The same things were measured in two ways. Each way mixes the same 4 hidden numbers, adds some noise and spreads widely along 3 directions of its own, which tell nothing about the thing.
In the rows, 128 means zero.
Some things both ways: the first way, then the second way.
[117 120 154 125 116 132  97 147 108 105 111 138 122 106 127 104 135 118
 116]
[116  93 140  95 127 160  89 129 105 108 117 153  88]

[118 127 157 106  86 144 130 158 117  95 103 127 140 139  95 114 143 122
 117]
[ 86 115 160 154 164 154 131  95  87 151 140 114 118]

[117 141 136 128  81 111  96 151 108 107 113 145 117 138 105 119 150 147
 143]
[ 91  83 143 119 150 134 101  90 132 152 160 146 103]

[120  79 149 112 114 131  72 120 126 117 115 159  74 118 130 110 112 118
 109]
[104  71 136  87  84 129  68 139 148 107 102 150  50]

[145 136 146 151 147 114 151 134 133 114 103 151 126 137 136 124 143 113
 142]
[111 107 145 128 148 111 138 141 130 142 132 164  98]

[110  67 125 150 153 102 141 101 129  82 104 161 138 130 198  96 108 114
  95]
[124 128 125 136 124  64 113 121 121 102 170 101 108]

[110 136 187 142 164 104 138 141 126 151  84 106  73  92 144  96 125 129
 128]
[116 176 132 155  91 170  99 180  50  82 120  35  87]

[ 98 121 150 121  96 122 109 144  97  90 105 131 147 120 112  94 130 120
 107]
[109 134 129 140 120 149 137 158 109 129 114 143 111]

[159  91 144  80 114 153 108 124 149 134 115 150 103 143  98 101 111  85
 108]
[ 92  69 177 110  75 153 132 150 120  88  77 145  55]

[125 127 131 128 102 119  89 137 101 108 118 158 129 135 114 111 145 127
 137]
[ 91  70 153 110 132 120 119  94 123 130 140 150 113]

[155 126 127 122 114 127  96 127 126 109 131 162 131 143 106 134 144 107
 142]
[ 82  80 146  91  89 152 124  95 118 115 105 139 126]

[153 108 128 161 203  88 237  90 169 139  81 151 119 153 170 102 110 101
 126]
[165  83 173 103 182  25 105 175  66  58 165 142   4]

[115 135 144 147 131 118  86 139 107 112 116 142 128 113 142 115 144 119
 126]
[ 83 141 107 149 120 152 139 124 153 170 131 141 138]

[136 111 137 137 114 118 108 144 140  97 112 164 113 142 141 134 144 131
 147]
[ 97 121 111 148 105 136 111 105 166 166 143 125 131]

[137 157 143 148 130 119 137 139 108 118 109 143 151 129 115 116 146 122
 139]
[110 155 117 137 104 150 159 179 123 131 103 143 129]

Other things, the second way, with their names:
(37): [ 93 120 180 121 125 218 145 148  25 103  83 118 113]
(80): [100 130 126 120 105 160 112 134  88 113 108 101 136]
(6): [ 93  31 179 100  94 117  83  98 132 102 122 139  45]
(392): [109  95 140 130 137  36 163  99 165 135 154 173 111]
(418): [101 139 117 151 105 160 121 152 129 132 120 109 102]
(483): [ 92 150 112 126  82 187 110 139 108 136 101 109 148]
(500): [ 96  70 146 110  99 123 137 121 153 124 117 175  92]
(461): [148 214  83 161 110 161 107 207  84 114 124  76 119]
(432): [ 97 107 158 134 144 152 171 147 108 148 112 173  94]
(388): [ 80  68 140  87 124 107 156  78 169 166 114 204 144]
(450): [116 141  93 112 120 115 117 119 165 160 128 178 146]
(287): [ 77  54 147 109 108 136 108  90 173 170 121 178  96]
(541): [120 115 155 131 147 109 114 151  79  93 138 120  65]
(134): [114  57 181  91 139  20 155 110  94  62 130 158  75]
(129): [ 96 120 139 146  93 157 127 136 109 119 119  95 101]
(414): [101  81 144 126 120  70 133 105 138 121 139 135  91]
(33): [ 93  85 158 101 104 141 142 130 103  99 100 147 107]
(51): [ 93 165  96 126  61 213 144 157 128 141  69 135 188]
(85): [111 105 146 105 132 148 111 142  98 117 113 139  90]
(164): [139  96 113 107 138  41 127 150 186 135 144 205  75]
(297): [103 130 127 112 120 145 151 152 110 123  99 162 153]
(20): [123  67 171 102 136 109 164 138  98  90 101 188  83]
(240): [ 97 146 135 162 145 120 100  98  88 127 174  61 136]
(480): [113 101 161 112 129 100 129 136  88  86 131 110  82]
(339): [ 95  63 158  88 116  91 110  93 133 109 139 159 120]
(268): [113  55 185 110 179  57 138 102  99  97 152 158  61]
(191): [125 105 116  91 110 130 114 182 146 123  96 188  76]
(349): [107  72 170  91  57 153 112 152 111  71  65 137  53]
(430): [109  78 155 135 158  69 143  93 146 144 163 164  98]
(455): [112 109 149 118 144 109 129 118  83 106 148 118 107]
(206): [103 157 110 138  81 183 124 148  92 121 102  97 142]
(289): [135  91 141 106 160 115 111 173 116 126 138 187  46]
(371): [111  79 108  80  83  62 112 116 205 140 120 212 107]
(160): [106 131 116 159 108 112 153 144 133 134 124 126 115]
(429): [104  76 204 110 167 129 137  96  13  69 147  98  87]
(79): [150 150 118 130 127 114 117 213 100  99 119 132  61]
(361): [ 73 133 118 137  78 179 131 116 135 151  89 133 159]
(482): [ 91 160 104 128  66 172 130 154 104 115  86 102 147]
(230): [ 77  94 148 147 127 120 150  97 148 151 143 142 118]
(336): [116 165  79 157 113 137 112 136 149 164 144 122 137]
(293): [103  98 121 139  58 122 127 171 170 115  93 139  64]
(255): [110 109 114 111  77 145 119 161 160 130  86 163 102]
(304): [ 91  91 157 118  88 118 144 119 109  92 112 114 100]
(348): [126 147 109 126  79 153  83 192 103  92 107  98  72]
(223): [109 142  90 118  88  95 133 144 174 141 120 171 136]

Some of these things the first way, each followed by its name:
[143 154 138 140 108 115 121 141 108 104 124 149 168 142 110 126 151 119
 141]
(297)
[161 121 127 129 146 114 112 108 136 152 120 166 113 124 126 103 123 102
 127]
(304)
[128 109 135 103  92 130  92 127 108 108 125 141 147 132  91  86 137 119
 113]
(33)
[135  84 126 102  96 135  94 115 126  90 127 163 136 144 119 106 119 102
 103]
(500)
[112 101 158 137 155 120 138 138 147 116  85 140  86 118 161 104 111 119
 118]
(348)
[ 76 119 154 149 113  90 109 138  93 105 103 145 109 108 148  96 140 158
 130]
(240)
[149 123 153 133 128 147  89 155 134 110 116 143 129 115 131 127 138  99
 134]
(361)
[126  94  83 146  81  83  70  96 100  90 137 203 144 162 131 113 138 128
 135]
(371)
[139  68 135  96  93 131  79 112 141 118 122 167  81 150 105  96 114 111
 111]
(6)
[143 147 153 131 111 142 100 159 112  89 113 130 158 121 124 137 155 111
 137]
(51)
[171 107 134 138 179 123 180 102 163 134 110 153 141 154 145 120 118  81
 125]
(268)
[152  62 144  69 109 162  95 123 146 111 116 143  99 131  99  91  97  88
  84]
(349)
[105 105 147 127 139 119 175 132 140  92  87 126 128 133 145  98 116 117
 105]
(79)
[103 156 150 169 114  89 100 143  89 111 105 157 119 113 147 117 155 157
 154]
(336)
[178 107  96 143 155  99 169  77 147 145 123 185 161 172 125 102 121  91
 122]
(134)
[122 136 143 156 139 103  87 122  98 134 115 144 125  98 135 102 135 121
 130]
(191)
[139 124 144 140 157 115 180 128 152 122  97 145 113 147 142 114 124 115
 135]
(541)
[114 101 134 160 133 125  95 126 116  79 109 153 164 105 178 116 131 100
 104]
(450)
[150 100 149 125 148 146 104 134 146 111 112 144 126 119 149 122 122  93
 115]
(255)
[121 108 148 102  94 131 129 141 135  96 108 146 106 156 104 107 126 118
 124]
(129)
[130 114 107 181 160  71 116  91 104 117 115 180 145 117 173 103 133 123
 122]
(164)
[159 151 150 122 145 124 167 130 131 147  99 123 134 139  99 111 134 104
 135]
(429)
